The rows of a group lie close to one hidden flat surface of 12 dimensions, which passes through zero. Surfaces can cross.
In the rows, 128 means zero.
Known rows, each followed by its group:
[160 113 185 111  94 176 151 143 120 135 135  74 155 131 138 157 108  99
 103 101 127 171]
Q328
[138  89 125 103 133 132 185 130 164 138 118 131 174 156 109 135 150 104
 120 123 150 146]
Q574
[121 156 110 132 155  70  96 145 106 134 182 126 103  58 114 110 157 149
 139 162  98  51]
Q663
[117 161 116  76 159 137 100 108 112 137 150 126 136  76 125 156  87 120
  94 143  88 150]
Q574
[ 99 178 154 146 149 141 101 133 163 133 143 118 186 114  92 123 141  85
  82 120 145  88]
Q724
[177 102 155 128 100 122 176 126 192 138  98 152 130 109 146 151 137  26
 136 103 113  91]
Q574
[154 170 158 157 118 187 153 204 181 123 163 155 120 116 142  95 159 170
 128  94 111 172]
Q663
[136 109 145  68 145 140 158 149 132 158 158 100 162 133 116 117 164  93
  90 140 103 175]
Q328
[125 127 110 150  76 149 159 181 136  91 169 109 152 111 123 113 180 146
 115 120 144 117]
Q328
[127 127 144 133 126 176 156 111  86 128 197  77 187 108 132 180  64 165
 123 135 153 141]
Q328
[208 130 107 124 137  91 179 107 120 141 128 147 123 180  81  98 110 125
 176 120 186 151]
Q663
[143 133  93 156 172 131 153 132 200 150 140 171 149 157 100 100 154 106
 131 145 150  84]
Q663
[ 70  84 149 111 127 102 113 111 146 163 150  89 114 135 124 142 165  50
  90 138  96 102]
Q663
[ 30 107  82 135 143 167  83 108  93 101 152 113  94 124 173 164 111 126
  86 185 113  90]
Q663
[105 137  70 112 104 141 121 131 119  63 133 146 118 103 154 139 125 148
  76 170 124 156]
Q724
[195 120 151 211 111 131  95 149 165 101  64 138  52 125 124 105 139 153
 143 144 122 117]
Q724
[110 202  87 115 140 138 103 151 144 102 126 203 113 101 158  99 127 146
 124 122 103 139]
Q574
[129 119 155  95 151  69 152 127 110 153 159 148 119 138 153 102 141 171
 156 140 108 175]
Q328
[139 104 132 108 117 141 140 163 118 127 135 108  99 127 148 114 163 129
 117 139 103 145]
Q724
[134 119 127  98 179 114 129 118  77 150  96 138 147 125  76  73 168 105
 180 135 122 157]
Q328
[139 160 119 104 135 104 161 146 140 108  99 201  55 119 115 121 132  98
 169  81 149 131]
Q574
[155 148 146  87 139  85 108 110 102 133  87 120 186  84 100 136 113 148
 132 121 121 141]
Q663
[115 122 116 171 104 121 106 123 118 101  48 173  87 162 189 121 119 144
 180 117 137  85]
Q328
[ 90 105 101  97 153 176 141 117  71 131 116 126 174 173 183 125 116 142
 141 158 128 142]
Q328
[190 126 144 141 120 177 179 150 159 101 166 122 123 112 135 137 124  72
  81 163 137 148]
Q328
[ 93 147 111 163 163 158 153 119 150  59 110 184 140 167 142 134 104 169
  88 174 197 163]
Q724
[ 54  59 117 138 129 150 131 129 145  92  98 132  53 165 164 156 156  99
  86 167 128 123]
Q663
[186 145 150  80 132  98 160 159 158 120 155 146  82 113 200 162 102 131
  69 162 107 125]
Q574
[ 81 111 142 107 126 101  60  81  79 134  89 104 147  86 152 152 110 140
 123 149  71 142]
Q663
[145 105 127 114 128 126 129 118 100 112 117 113  96 155 110 106 139 106
 103 160 136 190]
Q724
[ 84 137  88 126 138  86 105 137 189 136 119 167 112 143 136 117 160 152
 105 135 114  93]
Q328
[ 98 153 159 105 118 129  98 154 142 155 150  96 149 123 152 137 145  80
  83 108 101  78]
Q724
[144 156 163 116 147 143 115 165 104 119  84 149 163  78 163  97 160 130
 150 133  86 127]
Q663
[128 181 118  99  68 121 114 158  89 103 105 167 111 117 148  76 149 143
 166  62 105 196]
Q574
[ 60 131  57  70 141 142  84  95  94 132 114 122  76 149 113 160  93  92
 100 120 126 125]
Q574
[144 150 180 137 106  98 122 165 200 139 126 140 108 139 157 123 147 124
  87 103 110 129]
Q724
[ 97  89 109 106  90 126 132 121 118 135  92 121 136 162 115 105 172  93
 145  95 122 155]
Q574
[120 179 102 111 166 128 107 106 116 138 126 176 111  95 128 132  91  95
 156 121 112  97]
Q574
[139  93  94  99 105 130 159 157 136  86 128 140 111 130 161 113 171 137
  78 177 116 174]
Q724
[139 116 107 200 103  97 165 112 141  86 165 160  46 151 127 137 100 170
 157 138 186 113]
Q328
[130 107  63  96 163 137 145 107 114 143 132 150 114 182 119  84 152  57
 126 173 132 136]
Q328
[ 96 142 126  96 149 185 128 138 160 190 197  98 164 147 110 141 118 120
  96 100 104 157]
Q663
[135  91 160 119 107 111 147 128  67 102 103 127  52 125 121 113 142 127
 171 114 132 204]
Q574
[138 174 151 141 167 173 103 136  81 110 103 125 196  60  74 109 123 170
 160 122 129 162]
Q328
[137 158 110 161 131 181 148 107 111  97 131 142 181 147 115 134  79 140
 141 123 188 140]
Q663
[ 52 103 140 156 145 199 114 101 119 147 143 119 162 167 164 118 138  43
 119 150 111 122]
Q663
[153  88 188 154 159 111 126 111 120 173 170  86 118 149 116  98 148 116
 129 175 104 161]
Q574
[123  74 109 128 170 119 157 101 160 173 110 132 136 175  99 142 133  97
 153 134 148  79]
Q724
[108 133  97 140 167 168 112 107 137 140 122 126 156 169 124 123 114  86
 107 153 146  93]
Q724
[120 119 118 150 110 116 127 157 200 134 133 129  95  82  80 152 161 119
 121  93 116  69]
Q724
[147  99 168 114 125  65 155 143 125 159 131  92 191 111 123 140 155 162
 150 118 136  69]
Q574
[153 132 198 126 129  84 100 134 129 162 121  85 120 108  77 113 152 102
 126 102 112 134]
Q724

New rows. What belongs after each?
[141 185 179 145 110 119 106 121 148  98 132 139  69 149  85 107 106 119
  80 101 160 243]
Q724
[108  84  94 134 130 146 118 119 193 163  93 157  94 188 175 130 139 105
 119 138  88 111]
Q663
[107  87 111 120 169  72 115  83 143 161  79 142  86 150  97 144 128  74
 150 137 135  58]
Q328
[148  86 142 117  80 146 169 131  70 132 144  95 150 150 212 133 126  89
 162 130 122 100]
Q328
[126 114 179 135 190 150 158 165 159 106  48 183 163 107 120  83 211 109
 135 156 119 160]
Q663
[156 106 125 136 161  99 156  99 103 125 138 138  80 127  81 120 121 100
 160 156 155 138]
Q328
[ 77 146  92 128 126 131  84 127 143  99 112 124  99  79 112 187 109 137
  88 123 132  56]
Q574
[109 102  86  54  87 112 143 142 166 141 113 109 158 161 154 163 141  99
  63 108 122 107]
Q574
[132 123  91  76 135 170 153 136  92 165 179 115 186 142 154 102 138 111
 142 137  98 152]
Q724
[182 169 130 151 153 135 173 133 143 147 145 158 174 166 120 108  99 146
 177 105 184  97]
Q574
[ 88 112 131 117 138  85 149  79  97 122 113 135 179 140 127 156 106 113
 151 128 175  94]
Q724
[163 159 122 139 126 127 123 108 103 143 152 135 128 136 109  91 109 118
 163 119 132 159]
Q328
[134  70 101 112 117 146 182 152 150 166 149 124  65 151 117 140 151 116
 177  88 117 116]
Q724
[ 91 159 135 134 147 174 127 134 142 120 168 128 185 126 141 108 150  54
  71 158 126 120]
Q663
[122  90 122 102  76 116 154 160  98  95 123 110 128 122 184 123 178  94
 112 144 117 108]
Q724
[ 94 157  87 100 106 166 124 131  82 103 149 143 172 138 229 135  98 136
 114 149 114 117]
Q724
[108  96 140 109 134 211 170 181 131 137 113 124  97 175 170 136 154  86
 134 101 127 129]
Q663
[110 106 174 134 172 221 159 152 155 149  53 146 195 137 119 142 140 140
 172  84 129 154]
Q663
[106 134  99 109  63 106  94 154  93 126 127  81 102 189 150 118 135 175
 114  90 144 121]
Q574
[165 163 132 151  96 180 103 124 127 114 156  91 139 116 144 164  60 140
  87 129 131 136]
Q574
[151  84 125  79 138 101 157 155 166 172  79 113 105 133 102 172 142 138
 149  79 129  64]
Q663
[135 101 161 131 185  97 179 150 125 121  97 179 137 112 132  90 188 149
 179 158 132 129]
Q328
[127 124 113 107 149 159 141 133 127 100  52 145 170 124 134 165 112 132
 123 129 157  91]
Q663
[204  79 103 130 104 102 118 120 130 121  74 138  65 154 174 103 130 150
 127 178  87 173]
Q724
[ 88 113 120 143 214 127 115 111 121 102 137 154  55  95 129 156 113 151
  99 215 123 108]
Q574
[ 99 103 123 167 184 139 122  95 125 136 113 161 184 100 145 112 145 114
 162 189  99  85]
Q574
[ 86 106 126 120 120 147 163 121 128 155 196  83 187 165 114 157 111 180
 121 105 162 146]
Q328
[130 129 123 151 149 173 136 131 166  83  95 166 106 127 189 171  94 124
  81 179 133 107]
Q328
[162 198 117  96  63 114 132 194 151  90 134 155 133 112 190 127 124 187
  92  88 122 135]
Q574
[114 129 142  79 136  80 121 135 170 152 157 131  89 137 144 136 133 154
  69 136  93 186]
Q328
[134 150 124 111 167 112 128 109 111 141 122 170 129  94 152 130 107 103
 163 138 107  88]
Q574
[147 155 160 139 116 160 118 146 146 128 101 136 153 131 145 119 123 133
 128 103 118 161]
Q328
[148 144 148 131 116 144 120 144 148 123  98 130 112 136  95 107 145 117
 119 101 130 179]
Q328
[111 117 148 109 181  92 165 114 151 134 128 149 191 142 116 135 136 162
 112 157 156 143]
Q724
[137 129 112 108 138 143 102 145 126 162 134 129  94 122 190 144 102 191
 138 136  67 122]
Q724
[100 131 101 141 178 140 128 116  69 142 166 107 131  92  73 160  91 200
 191 121 159  71]
Q663
[118 160 122 122 171  90 127 126 101 170 153 116 137 165  58 107 124 176
 180  89 182  93]
Q574
[ 96 177  36 150 134 141  71  98 142 107 172 129 131  89 109 157  84 132
  80 163 126  54]
Q328
[ 99 146 164 132 138 144 130 170 175 118 128 154  69 171 191 147 121 168
  84 122 131 141]
Q724
[ 78 123 115 123 187 122  80  95 105 163 150 113  92 139  85 109 134 118
 122 158 107 142]
Q574
[152 166 110 138 127 184 121 139 109 182 182 115 161  84  95 109 114 136
 205  71  93 115]
Q724
[116 119 107 108 113 157  98 101 116 174 146  96 170 182 141  90 134  84
 111 135  91 178]
Q574
[133 197 110 141 122 163 113 124 115 108 114 173 168  75 112 120  96 133
 173  83 128 132]
Q574
[ 61 101 145 167 126 127 112 131 112  89 115 114 113  81 124 165 147 130
 127 141 139  55]
Q663
[ 66 108 101 105 128 137 105 122 156 128 128  97 130 134 129 190 114 138
  62 132 128  95]
Q328
[165  87  98 119 125  73 108 107 139 155 101 118 121  79 106 144 132 156
 156 144  82  92]
Q724
[130  87 189  93 139 118 162 131 156 173 145  81 176 117 125 176 133  98
 107 114 118 106]
Q328
